There are 5 ways to turn a row about zero (a turn may also mirror it). The second row of each pair is the first, turned, with some noise. The first 45 pairs use one turn. New pairs use 2 turns, one after the other, and a turn may come again.
In the rows, zero is written as 128.
Known pairs, each followed by its turns in order:
[127 106 170 104 131 100 131 184]
[120 159 130 110  87 183 144 112]	k_32

[ 71 115 127 143  90 118 110 129]
[127 129 183 149 124 165 113 109]	k_482

[143 118 110 130 146 123  96 150]
[142 134 139 113 130  87 113 121]	k_482

[104 154  92 127 124 165  95 130]
[157 110 159 106 152 143  98 153]	k_482

[143 105 144 134 151 124 150 124]
[111 126 123 111 163 136 121 117]	k_441

[129 117 121 158 147 123 133 171]
[ 92 113 132 116 132 150 160 117]	k_32

[124  98 106 104 154 126 108 159]
[121 112 117 138 170 127 157 155]	k_714

[ 89  95 134 122  99 106 135 159]
[ 88 132 170 131 118 141 126  90]	k_482

[157 156 175 123 127  91  75  94]
[199 125 104 146  79 123 146 107]	k_482

[ 97 199 118 177 130 115 115 117]
[155 154  88 103 112 161  69 108]	k_760

[121 143 142 167 120 154 162  74]
[129 160  80 143 154 157 110 166]	k_441

[105 151 118 136 203 106 139 105]
[143 147 125  58  98  98 103 146]	k_760

[169 102 164 143  60 137  88 163]
[143 129 118 205 158 141 168  85]	k_760

[104 164 130 104 133 147  70 103]
[111 159 136 167  97  85 152 156]	k_441

[145 153  57 124 153 122 158 143]
[100 132 135  98 127  94 120 198]	k_482

[189 151 154 180 109 178 124 119]
[125 132 111  80 142 152 143 211]	k_441

[137 154 118 141 130 123 111  99]
[130 170 127 129 119 130 139 144]	k_441

[136 115 163 194 113 103 130  76]
[ 80 161 124 102 105 112  66 103]	k_714

[139 137 174 126 186 107 131 176]
[125  91 117 127 135  71 180 100]	k_482

[138  72 118 109  96 111 150 176]
[125 114 120  87  66 153 157 151]	k_32

[104 145 162 133  82 148 125 127]
[153 134 170  98 133 131  92 120]	k_32

[133 115 109 171 123  90 160 124]
[ 84 157 110 102 104 121 145 119]	k_714

[165 145 166 134 121 138 110  51]
[148 174 148 142 115 103  53 121]	k_714

[151 118 139 134 144 134 170 135]
[108 124 106 117 142 158 126 158]	k_32

[170 134 120 113 131 134 141 166]
[162 119  96 120 124 104 156 137]	k_714

[ 94 138 151 133 183 125 139 150]
[144 142 124  76  89 133 152 131]	k_760

[122  84 143 140  88 102 125 108]
[135 111 131 160 151 174 158 118]	k_441

[163 106 114 135 135 173 129 143]
[113 151 114 159 141 118 157 165]	k_760

[100 173 175 112 164 220 134 142]
[151  52 108 102 206 158 157 130]	k_482

[110 168 132 117 108 108  58 114]
[134 118 120 167 118 177  80 166]	k_714

[211 140 142 150 176 159 146 146]
[127 121  95 145 193 188 162 165]	k_32

[152  97 154 164 105 188 127 114]
[168  83 115  82 168 149 114 126]	k_32

[ 97 154 103 156 102 186 106 134]
[158 125 133 104 144 199 118 100]	k_714

[150 150  92 144 119  39 233  97]
[ 47 184 101  99 126  78 125 218]	k_32

[138  82 105 132 121 149 148 165]
[116  75 113 100 113 150 121 107]	k_441

[196 104  77 125  62 153 148 135]
[180 165 120  46 114 120 151 170]	k_714

[ 79 126 121 140 130 119 138 124]
[112 144 145  96 118 155 113 113]	k_760

[106 122 146 133 155 119 157 150]
[127 138 139 106  83 131 148 128]	k_760

[ 91 137  72 205 129 101 137 164]
[ 75 194 100 117  92 141  92  89]	k_760

[ 55 135  88  97  78 135 109 121]
[ 81 102 133  94 170 193 105 105]	k_760

[134 141 106 121  84 152 114 173]
[112  92 140 101 119 133  73 121]	k_482

[147 131  76 113 109 150 151 135]
[124 121 129 112  82 157  95 127]	k_441

[144 101 112 126 126 126  99 119]
[126 144 121 119 157 126 118 160]	k_714

[100 136 134  95 164  92 120 124]
[125 151 149 154 140  89 123  89]	k_441

[165  84 133 154  86  65 165 135]
[115 160  99  49 108 118 163 161]	k_32

New pairs. What belongs after each?
[126 157 135 117 127 104  22  96]
[171 101 118 216 146  78 127 136]	k_482 k_760

[135 155 128 137 129 134 160 130]
[149 130 137 151 126 135 157 123]	k_441 k_32

[144 159 146  95 107  89  96  98]
[110 126  88 117  97 155  77 130]	k_482 k_482

[142 113  88 162 116 136 131 169]
[ 92 121 169 132 140  88 110 119]	k_760 k_32

[140 125  47 145 129  79 127 160]
[191  99 115 152 160 148  85  86]	k_32 k_441

[111  99 144 143 189 113 147 165]
[ 68 139 141 162 102 105 147 100]	k_482 k_714

[122 188 106 131 139  76  64 141]
[ 94 144 120 149  59 111 105  67]	k_32 k_714

[ 85 102 127 187 123 113 107 137]
[141 150 102 120 184 117 165 153]	k_482 k_441

[ 86 158 167 165 119  82 160 122]
[126 182 170 168  90 166 126 126]	k_482 k_760

[106 204 148  89 116 109 125 106]
[135 111 104 187 126 143  62 105]	k_714 k_482

[130 131  82 127 149 168 108 103]
[110 122  83  82 114 122 153 125]	k_760 k_760

[138 123 145 107 113  98 123 136]
[122 119 128 129 134  96 106 107]	k_441 k_714

[102  81 120 110 102 132 116  43]
[156 184 142 109  59  95  95 131]	k_32 k_482

[118 109  69 151 140 152 101 177]
[130 156 180  96 101 130 149 180]	k_441 k_714

[ 56 210 138 106 127  82  77 162]
[143 202 158  89 202 115  65  97]	k_32 k_32

[132 104  90 118 107 121 175 136]
[ 83 120 119 146 109 143 155 160]	k_441 k_441

[170 160 195 115 148  99 128 115]
[119 186 137  73 101 120 166 146]	k_482 k_714

[ 85 131 142 149  90 131 134 109]
[111  95 127 113 160 125 166 142]	k_441 k_32

[157 110  97 145 150 128 130 141]
[128 118 108 100 119 114 118  88]	k_482 k_760

[127  81 124 167 158 118 108 200]
[172 134 167  83 118  93 100  76]	k_482 k_760

[131 123 173 156 132 132 134 138]
[151 170 145 124 116 137 130 119]	k_714 k_482

[125 143 119 168 110 151 140 128]
[ 93 122  95 145 138 122 137 139]	k_441 k_760

[152 122 103 113 140  93  85 126]
[138 173 147 127 108 108 162 148]	k_760 k_482

[ 91  94 146 118  73  86 137  94]
[152  71 138 181 144  94 146 138]	k_714 k_441

[140 119 148  63 127 133 178 160]
[164  81 190 114 129 151 142 132]	k_32 k_32

[162 120  99 122 161 136  97  80]
[123  86 157 122 129 178 151 152]	k_441 k_482

[157  73  80 131 125  93 195  75]
[212 149 106 141  70  77 101 147]	k_482 k_441

[109 146  81  81 127 126 111 158]
[100 115 107 159  99 124 113  76]	k_760 k_441

[152 110 137 115 162 154 179 142]
[124 121 132  75 175 121 153 118]	k_441 k_760

[147  74  95  74 107 145 106 149]
[ 50 119  98 122 111 141  98 102]	k_760 k_32

[177 149  67 130 116 171 125 183]
[195 131 154 111  55 136 125 151]	k_441 k_32

[ 76  99 175 116 132 119 177 143]
[114 113  66 135 152 106 162  84]	k_441 k_32

[ 94  97 112 100 167 127 165 169]
[ 93 163 133 169 131 159 173 102]	k_441 k_441

[159 117 154 104 167 164 142 135]
[ 96 135 134 102 108 164 152 166]	k_760 k_32

[131 164  93 158 156 108 180  98]
[ 75  94 104 167 139 165 160 115]	k_32 k_714

[154  70 230 134 141 115 123 127]
[127 162 165  57  76  91 176 160]	k_441 k_760

[108 143 138 177  86 107 161 158]
[128 149  73 105 134  83  93 134]	k_441 k_482

[134 129 127 144 148 109  94 100]
[129 152 131 120 157 132 156 155]	k_482 k_32

[142 108 131 132 113 136  87 117]
[113 159 146 117 119 134 149 153]	k_482 k_441

[141  85 114 147 133 175 109 140]
[ 72 136 154 145 151 144 115 137]	k_760 k_32

[184 172 121 121 133  95 145  99]
[111 146 120 146 161  85 131  69]	k_760 k_760

[117 121 103 153  58 105 119 194]
[ 91  92 154 120 141 155  48 155]	k_482 k_714

[194 162  98 123 132 191 149 120]
[143 124  54 110  80 105 122 177]	k_714 k_482

[118 105  87 143 136 125 150 161]
[ 99 103 165 101 127 132 152 129]	k_32 k_714

[113 139 127  98  83  84 109 155]
[135 131 112 131 107 188 111  87]	k_482 k_482

[ 73 118 146 125 185 130 149 146]
[ 96 122 149 149 124  83 153  76]	k_482 k_714

[151  93 195  96  97 100 141 105]
[131 130 166 139  68 114 135  60]	k_714 k_482

[ 93 103 137 111 146 101 142  85]
[164 134 136 170 156 127 141 165]	k_441 k_482

[179 128 169 127 132 135 157 112]
[135 146 121 182 101 107 138  95]	k_760 k_760

[107 166 150 126  69  81 138  94]
[137 132 115  57 153 124 145 182]	k_441 k_441

[111 160 125 162 145 144 126 160]
[138  86 102 133 140  96 112 143]	k_714 k_32

[145 118  56 150  91 154 103 120]
[131  98 154 106 179 163 124  74]	k_32 k_441

[ 94 135 110 113 137  69  93 127]
[154 143  88 162  98  91 101 119]	k_760 k_32

[147  51 129 142  86 152 189 102]
[ 89  76 179 127  64 131 128  78]	k_32 k_441

[146 102  86  78 117 135 129 151]
[119 107 179 101 131 134  85 144]	k_441 k_714

[151 138 116 145  94 142 122 111]
[148 110 114  93 111 135 111 131]	k_714 k_482

[ 89 110 146 160  83 110  69 122]
[151 121  91  79 152 179  86 124]	k_441 k_441

[ 72 145 165 154 120 146 132 119]
[194 140 132 122 133 145 153 103]	k_32 k_482

[147  79 157 108 143 157 176 132]
[155  58 143 151 102 127 149 134]	k_32 k_32

